The first 6 rows are patterns. Each new row is the sum of 2 different patterns, raised or lowered, with some noise. Before adding, each is slid sideways (what falls off one end comes back at the other) and multiplied by a number that may be negative. Names go in the order of the patterns.
(in the rows, 128 means zero)
Known rows, each followed by the names of its patterns:
[146 118 129 111 123 174 145 135 109 134 127 156 142 158 128 132 143 120
 138 103 140 141 135 128 145 139 185 156 171] => mur
[101 157 116 111 149 137 145 139 142 161 119 135 176 149 106  96 137 134
 128 132 168 134 111 114 120 101 136 153 173] => pov
[132 118 101 126 109 134  91 175 123 115 101 139 117 127 121  96 118 104
 111 137 146 112 170 113 137 146 133 121  97] => fibes
[127 135 117 128 128 129  95 142 114 119 178 130 148 140  82 164 126 127
 122 168 127 129 132 130 130 107 125 176 182] => laki
[151 145 114 101 140 143  96 116 143 121  99 125 156 115 118 146  96 116
 132  84 115 163 172  76  89 148 135 115 117] => Lefi
[151 128 103 100 155 136 119 108 135 149 151 136 121  99 157 116 167 122
 135  88 148  92 149 152 121 133 106 148 113] => Pator

New rows. What belongs after each?
[ 85 132 135 177  84  88 144 141 141 121 157 163 122 122 137 166  77 125
 152 143 102 137 156 126 144 153 121 134 131] => fibes Lefi
[160 141 171 154 124 134 133 128 180 130 145 158 149 144 145 143 148 153
 142 159 120 108  96 143 154 159 162 156 125] => mur laki
[158 133 120 149 122 134 159 119 149 118 133 127 161 136 148 132 134 137
 117 134 136 158 138 136 125 138 135 160 131] => mur laki
[152 117 132 143 143 119 109 132 136 130 151 161 146 122 114 121 103 129
 160 158 112 136 119 116 149 137 148 132 135] => mur pov
[144 106 109 132 128 108 138 120 136 151 126 165 143  74 126 124 125 116
 152 144 124 113 113 116  87 123 170 186 101] => pov laki
[111 165 123 137 130 166 166 152 140 151 146  96 143 154 156 165 189 135
 156 102 184 137 167 164 115 147 130 125 139] => pov fibes
[121 118  79  65 125  98 112 103  82 118  72  91 145 132  69 115  95 113
 117 108 125  77  93  81  71  79  89 125  99] => pov fibes
[133 122 141 111  90  91  91  99  76 140  91  99  99 120  74 110 112 132
  89  82  87  81 107  97  83 114  70 100 100] => mur Pator
[135 141 168 138 146 143 100 152 142 136 115 161 148 155 138 138 142 123
 121 172 187 146 149 143 136 130 120 129 137] => pov laki
[154 102 163 157 116 161 165 158 128 129 150 145  90 173 103 111 140 104
 159 171 194 116 105 181 142 164  84 168 171] => fibes Lefi
[143 160 150 142 122 129 160 140 147 149 131 137 141 127 141 107 155 153
 121 117 161 177 148 137 136 133 110 145 173] => pov Pator
[154 194  87 163 131 134 149 150 153 149 167 170 140 151 174 144 126  86
 152 137 126 136 174 158 118 131 142 113 154] => pov fibes
[140 119 107 122 121 112 105  94 123 120 108  99 139 123 119 115 138 112
 115 109 121 132 124 145 109 114  88 136 117] => pov Pator
[168 182 157  91 195 159 133 140 201 148 138 155 172 147 126 161 180 199
 154 133 134 173 178 123  98 178 144 137 196] => laki Lefi
[108 135  86 122 116 135 112 119 106 115 117 126 121 111  96 100 126 142
  86 121  97 118  99 141 117 135  97 109 108] => Lefi Pator
[131 164 127 158 188 142 171 123 160 126 148 146 179 115 134 187 166 153
 137  95 164 152 172 117 185 112 153 142 181] => laki Pator
[133 154 141 196 131 155 170 140 124 108 199 182 132 156 146 155 150 138
 139 143 136 132 169 154 154 150 153 134 110] => pov Lefi
[ 81  89  90 109  85  70 108 114 124 111  84 100 106  52  94 140 143  81
 104 112  93  66 121  99 127 111  76 107 103] => pov Lefi
[133  95 189 132 135 107 117 109 103 108 122 119 103  90 126 128 125 157
 125 122 132 129 106 100 101 115 103 119 102] => mur fibes
[165 201 170 136 161 134 163 179 206 165 137 151 168 179 173 183 140 158
 159 145 175 152 162 200 159 167 189 175 206] => mur fibes
[122  74  69 121 140  82  92 104 101  82  73 101 136 117  86 116  94  87
  99 112  79  87  94  95 112 114 112  99  93] => laki Lefi
[ 77  91 136 128 114 118  93 102  96 133 131 112  91 117  77 113 118  83
 118 133 165  78  86 126 124  98 104  88 108] => mur Lefi
[145  78 149 145 162 130 148 157 125 158 176 164 122  94 123 144  97 141
 157 119 110 121 145 102 142 169 168 118 148] => pov fibes
[166 174 174 193 140 157 168 146 161 154 191 135 157 152 136 177 139 203
 163 160 163 160 155 189 168 123 133 150 152] => pov fibes
[ 49  64 150 100 104 100  71 137  85  76  98 137  72  88 108  92  78  76
 110 128 134 106  81  78  96  67  89  91 134] => laki Lefi
[145 146 130 167 141 155 165 146 180 155 162 154 166 157 153 123 137 141
 130 171 166 186 162 129 148 158 190 160 171] => mur fibes
[101 172 187 156 164 146 172 131 156 169 118 135 190 153 143 126 158 168
 162 169 145 104 174 155 210 145 160 117 173] => pov Pator
[150 150 149 140 172 144 167 145 143 148 141 139 164 141 135 129 136 157
 151 160 140 130 136 142 183 148 159 140 123] => mur laki
[108  80 118 126 105 143 125  95 139 122 100  84 151 132  98 101 125 121
  95 107 122 145 104 102 135 124  99 116 114] => mur Lefi
[141 195 148 160 142 168 135 148 174 162 154 183 178 140  99 149 181 140
 162 165 163 144 171 155 182 157 113 173 150] => laki Lefi
[135 127 169 106 152 133  68 161 114 135  95 204 127 122 111 142 123 111
 123 144 170 111 125 128 147 117 168  91 150] => fibes laki
[169 157 189 175 140 197 156 127 119 204 207 136 172 167 165 135 145 165
 183 113 129 167 163 155 169 203 169 105 164] => mur Lefi
[ 99 138 109  99 103  87 104 129  61 120  74  86 151  51 104  70 111  69
 100  91 105 102 147 140 137  66  33  95  70] => mur laki
[159 141 143 109  60 103  73  67 140  96 110  47 144  92 114  87 135  87
 100 105  60  98  54  95 119 121  83 152  94] => mur fibes
[115 124  93 133 136 139  98  80  83 112 126 128 135  94 156 122 105 127
  97 154 112 159 136 110  85 172 101 111 105] => pov Pator
[100 112  76 123  65  88 152  85 101  90  92  61 110 124  80 111  74 127
 103  88  39 130  83  97 109 101 119 119 102] => laki Pator
[149 161 169 147 145 149 153 149 202 152 184 157 122 181 156 167 146 186
 149 158 171 172 148 142 159 191 185 151 154] => laki Pator
[ 85 109 108  71  63 108 122 106  95 104  84  65  82 115 111 100 128  91
  98  64 116  79 112 104  81  64  74  72  84] => mur pov
[132 123 158  93 102 143 152 148 120 168 108 145 149 189  65 127 149 173
 113 120 108 127 164 168 121 156  83 120 137] => fibes Pator
[ 99  89 114  87 110  97  83 121  92 104 117  98 110 131  96 109 132 109
 103  90 109 101  81 104 114 132  84 136  98] => fibes laki
[166 114 140 184 195 138 132 147 145 111 136 137 191 130 137 200 150 138
 157 119 198 157 172 137 170 113 175 132 163] => pov laki
[ 72 119 114 116  83 116  83  82 121 134  89 100 123 115  84  63  98  81
 113 134  68 109  62 101  89 118  91 129  61] => pov Pator
[125 119 125 106 142 135 135 110 127 111 119 139  90 126 139 154 104 114
 127 129 123 128 138 127 107 106 137 149  93] => Lefi Pator
[111 139 134 103 116 126  94 103 145 179 116  96 140 124 115 116 141 117
 119  96 126 161 103 126 140  94 124 120 141] => laki Lefi
[ 77 101 126 102  99  96  53 117 107 153  66  86  77 119  63 110 130 102
  96  67 121  95 102  94  87  73 106 105 106] => Lefi Pator
[163 187  91  91 144 155 129 124 150 157 133 122 152 147  97 138 145 149
 108 138 145 135 113 163 120 124 143  88 135] => Lefi Pator
[161 152 130 159 162 151 158 144 179 112 149 173 168 124 131 148 149 161
 149 176 153 127 123 146 102 154 150 155 125] => pov fibes
[140 122  67 164 125 108  96 162 123 101 113 126 115  80 113 179 162 112
 133  89 110 118  95  79 150 127  79 144 129] => laki Lefi
[ 31  59 158 151  86  95 113 116  86  73  84 123  57  80 156  95  89 107
  90 116  88 117  64 120 103  59  90 136 142] => laki Lefi
[152 108 157 117 132 139 115 149 122 172 138  73  65 157 135 138 119 141
 151 183 130 142 120 113 123 148 120 182  72] => laki Pator
[102 153  88 131 138 146 120 137 136  62 126 126 156  95 139 103 123 163
 147 119 127 117 115 128  67 116 105 108 132] => fibes Pator
[141 150 153 151 133 169 183 163 147 170 140 140 163 107 152 188 191 114
 135 176 194 163 173 182 161 144 123 159 193] => mur Lefi
[103 124 149 131 142 123 118  97 129 127 156  90 120 114 169  95 142 148
 122 106 108 160 129 153 151 106  92 120 157] => pov Pator
[117  96  85 113 122 114  43  94  95  89  88  61  81  54 143 116  60  83
  73  91  89 125  49 119  57  60 111 108 101] => fibes Pator
[ 81  84  86 116  99  95 109 100  94  81 123  35  91 116 130  62  85 100
 100 114  96 119 111  78  65 107  63  91  80] => fibes Lefi
[ 76 101  77 117  74 116 120  73  86  91 100  84  66 123 100  53  86 131
 129  82 100 105  89  78 101 113 131 113 110] => pov Lefi
[117 116  97  90 123  64 109 111  94  85  88 122  98 105 118 116 113  86
 118  61  88 110 128 110  93 110  97 113 113] => pov fibes
[142 142  67 104 114 106 112 140 151  94 156 108 112 139 115 114 133  96
 150  99 107 149 134 114  82 127 135 114 126] => pov fibes
[138  73  82  99 112  80  78  32  69  63 100  93 106  92 108  53 107  82
 138  82  86  78  84  85  88 106  73 106 105] => mur Pator
[145 153 173 131 127 152 108 150 122 124 161 175 161 139 141 158 140 153
 117 175  97 138 174 159 142 154 115 163 160] => fibes laki
[108 118 134 127 135 117 127 116 109 137 104 109 107 119 114 122 119 164
 131 132 117 101 101 104 117 160 111 128  92] => mur pov
[119  83 107 149  81 134 140 119 124 115 131 137 128 119 120 132  77  58
 126 106 141  99 161 121 145  94 146 124  83] => fibes laki
[111 134 139 162 140 139 116 132 115 135 116 148 108 136  94 136 134 133
 131 124 132 116 141 119 113  94 142 132 119] => mur Pator
[155 165 138 123 157 165 123 159 170 158 126 138 171 128 134 180 124 138
 140 110 134 188 189 111 110 164 156 131 140] => mur Lefi
[ 81  71  87  92 109 113  98  67  78  71  80  97 100 124  73 128  80  76
 104 101  93  94  65  97  63  87 130 107  94] => mur pov
[125  84 118 166 169 143 141 120 132 106 147 153 154 137 159 122 123 104
 158 124 149 169 119 129 125 132 122 110 125] => mur pov
[152 164 112 152 151 156 170 128 158 161 154 118 145 148 154 163 140 172
 139 126 116 171 140 175 144 142 154 171 154] => laki Pator
[111  88  74  99  84  86 114 107 108  79  58 136 119  94  92 126  99  77
  99 111 109  90 114 126 120  73 122  76 108] => pov laki
[123 133 110 135 107 118 132 107 126 125 143 131 148 111 110 114 157 134
 128 107 131 130 145 136 121 119 144 137 150] => mur Pator
[155 158 139 145 119 116 109 173 101 153 128 126 127 147 119 148 102 132
 136 101 135 141 168 119 134 150 150  94 129] => pov Pator
[134 173 148 166 125 159 173 158 167 163 165 147 128  88 164 144 152 150
 159 171 177 151 181 162 128 150 162 117 193] => fibes laki
[ 95 105 101  69 120 112 121  87 131  96  95 113 106 109  97 107 137 120
 104 126 105  93  88 106  89 107  96 116 126] => pov laki
[126 123 114 137 146 110  86 105 153 123 138 134 132 109 157 133 153 146
 111 129 105  99 186  91 143 144 126  98 124] => pov laki
[159 154 183 181 145 163 176 178 166 155 164 178 140 159 165 162 150 163
 184 160 158 176 175 169 157 187 132 161 171] => fibes Lefi
[139 131 152 161 166 191 171 181 179 138 158 145 125 182 154 151 161 140
 152 172 165 154 152 154 161 147 158 146 162] => mur laki
[118 123 106 116 128 140 103 137 113  76 119  85 104 168 107  99 102 130
  90 116 113 125 124 113 125 126  87  64 114] => laki Lefi
